The rows are grouped in 2 different ways at once. Each group adds its own fixed numbers to the row, and there is some noise. The rows also spread widely along 3 directions, which tell nothing about the answers.
In the rows, 128 means zero.
Known rows, each followed by its group in each grouping:
[129 122 138  75 174 155 176 120  97  90 165  86 129 131  48 168 140 117
 109 137 138 154 160 111 150 128  70 125] -> q_26 W
[153 169 101 108 107 160 177 126 130 120 123  62 119 165 132 136 187 123
 118 140 140 135 204 133 153 112  93 169] -> q_878 Q
[135 135 137 115 144 153 179 129 103 129 174  71 141 165 101 159 155 127
 111 137 144 150 158 118 169 138 100 136] -> q_855 W
[136 151 121 108 145 148 176 120 113 117 148  80 134 164  88 162 151 111
  98 140 137 149 159 127 159 130  94 134] -> q_588 E
[135 123 131  98 172 153 173 129  99 108 168  85 141 151  63 159 150 115
  99 142 152 143 146 123 162 136  70 130] -> q_26 E
[143 145 118 137 144 164 180 146  97 154 173  74 151 185 116 142 157 134
  93 132 139 136 143 134 197 148 100 139] -> q_878 Q
[146 172 103  72 112 165 178  99 127  80 120  81  94 117  95 164 176  95
 133 135 126 153 213 125 132  95  81 167] -> q_855 Q
[127 133 123  69 197 154 181  90  93  78 176 110 119 135  48 175 126 107
 102 133 114 149 167 108 152 121  81 126] -> q_588 Q
[143 104 104  94 191 164 172 112 112  89 191  83 146 181  99 131 160 115
 100 157 137 119 157 112 144 118  84 148] -> q_26 Q
[133 103 138 126 212 164 178 129  74 126 219  90 158 184  75 145 122 131
  89 137 130 132 124 112 192 163  93 113] -> q_878 Q
[145 149 116 101 147 164 180 121 106 105 148  78 123 151 100 149 162 121
 115 135 139 136 183 125 162 119  84 148] -> q_878 Q
[141 116 117 117 185 162 175 134 101 125 195  81 157 190  98 139 154 127
  92 144 139 136 132 123 175 135  82 141] -> q_26 Q
[145 152 117 100 147 163 176 123 108 111 143  75 122 147  99 154 162 121
 116 135 131 141 185 129 163 120  90 148] -> q_878 Q
[153 145 105 124 137 160 178 137 116 133 159  66 142 191 134 128 174 128
 110 148 145 127 173 130 169 125 102 156] -> q_878 Q
[141 150 122 117 152 163 178 136  97 130 163  76 140 162  96 156 150 130
 105 132 136 144 160 129 183 137  92 139] -> q_878 Q
[141 136 122 119 160 166 179 136  94 133 175  75 141 166  96 147 150 134
 105 133 137 143 160 127 182 143  90 136] -> q_878 Q

New rows, each followed by its group in each grouping:
[141 143 115 103 161 166 177 122 108 114 160  84 127 160 100 143 159 121
 111 141 133 138 181 123 168 127  88 145] -> q_878 Q
[133 144 137  78 178 163 184 118  77  94 161 104 119 112  44 176 128 116
 112 129 119 155 175 120 174 135  74 122] -> q_878 Q
[143 149 115  94 154 161 180 121 106 108 154  79 123 152  96 151 159 119
 113 139 137 138 179 126 164 121  88 147] -> q_878 Q
[144 112 110 118 178 160 174 132 110 127 195  74 154 194 109 134 162 132
  88 145 144 131 139 121 167 132  89 148] -> q_26 Q
[144 137 111 140 141 157 179 132 122 140 182  63 147 201 140 128 173 126
 100 140 140 134 144 124 175 136 106 158] -> q_855 Q
[139 121 113  71 188 167 173  96 102  73 171  95 116 145  77 140 149 110
 114 152 126 129 190 106 141 121  83 143] -> q_878 Q
[135 124 121 131 164 145 173 123 123 132 192  72 158 219 112 133 158 118
  85 155 150 123 137 117 157 145 109 134] -> q_588 E
[152 149  96 127 120 163 178 120 138 126 164  63 136 194 154 120 191 123
 112 150 143 128 171 127 152 113 107 178] -> q_855 Q
[137  95 126 121 184 154 170 135 109 123 202  70 163 202  93 127 153 118
  86 159 157 121 125 116 161 143  91 132] -> q_26 E
[136 152 117  90 138 145 177 108 123  98 144  80 119 156  85 161 157 102
 106 147 141 143 177 124 141 117  90 143] -> q_588 E
[138 147 113  88 139 146 179 109 130  97 148  72 130 177 108 151 165 116
 112 142 139 140 185 118 131 113 103 142] -> q_588 W
[136 162 137  88 122 154 179 122 102 108 133  77 112 122  74 178 158 114
 125 125 142 172 184 125 163 123  87 140] -> q_855 W
[144 119 108 129 160 155 172 141 118 137 188  66 163 208 129 123 168 135
  87 148 147 120 138 125 169 130  92 154] -> q_26 Q
[148 133 101  80 152 161 172 109 121  88 152  80 127 150  95 142 171 111
 113 144 139 132 187 121 138 100  72 162] -> q_26 Q
[140 132 108 110 159 159 177 130 112 131 173  73 147 174 105 146 163 127
  98 138 146 138 148 132 167 123  80 146] -> q_26 Q
[142 151 104  94 133 164 176 105 121  98 146  75 116 151 113 144 176 109
 119 139 135 144 186 121 147 106  90 166] -> q_855 Q
[138 116 102  70 186 165 178 101 113  75 172  94 126 149  73 147 155 105
 108 148 136 134 176 109 135 107  72 151] -> q_26 Q
[150 122  96  85 167 170 174 101 120  74 171  80 124 171 115 121 169 106
 118 160 135 114 198 109 125 111  96 161] -> q_878 Q
[133 107 122 117 196 165 175 112  99 105 216  83 146 191 107 130 148 120
  96 148 130 128 141 104 164 137 101 147] -> q_855 Q
[142 134 114  79 167 165 177 103 109  82 156  87 116 148  90 147 151 107
 118 145 129 129 196 116 145 117  83 148] -> q_878 Q
[147 146 124 110 151 164 182 132  99 124 162  77 137 166  95 148 153 127
 108 133 137 138 163 126 178 137  91 139] -> q_878 Q
[139 128 125  98 150 154 180 113 117 103 175  71 129 164 104 144 161 119
 115 148 140 145 172 113 146 126  98 147] -> q_855 W
[154 152  95 103 121 162 172 123 127 113 141  63 125 173 134 130 182 119
 119 148 139 126 200 132 152 109  95 166] -> q_878 Q
[140 148 124 104 156 166 178 125  98 115 159  82 128 148  88 158 151 124
 114 135 138 145 171 128 173 130  85 138] -> q_878 Q
[140 163 131 104 117 158 178 119 111 116 134  74 116 136  87 163 162 107
 121 138 148 158 172 128 164 131  83 146] -> q_855 E
[141 168 123 102 122 159 180 114 103 114 134  81 114 127  93 173 157 117
 116 126 130 162 178 132 169 118  85 151] -> q_855 Q
[148 123 104 100 166 160 172 122 122 107 176  75 141 186 111 132 171 123
 101 151 139 123 162 118 150 116  85 154] -> q_26 Q
[149 145 111 110 145 165 177 124 112 121 158  71 136 177 116 135 167 124
 112 143 143 132 178 119 164 125  92 153] -> q_878 Q
[131 122 137  71 178 156 176 123  99  86 162  90 127 130  53 174 140 119
 111 136 137 152 162 115 150 125  69 125] -> q_26 W
[135 127 124  91 173 165 179 102 100  89 179  91 125 145  88 151 147 106
 112 139 127 144 165 112 155 122  89 145] -> q_855 Q
[135 120 131 100 172 152 180 133 105 115 179  74 148 169  83 151 155 131
  99 143 149 144 147 120 159 133  85 131] -> q_26 W
[150 152 108 101 137 163 175 119 119 109 148  76 124 163 115 139 168 117
 119 147 138 132 188 128 152 123  91 154] -> q_878 Q
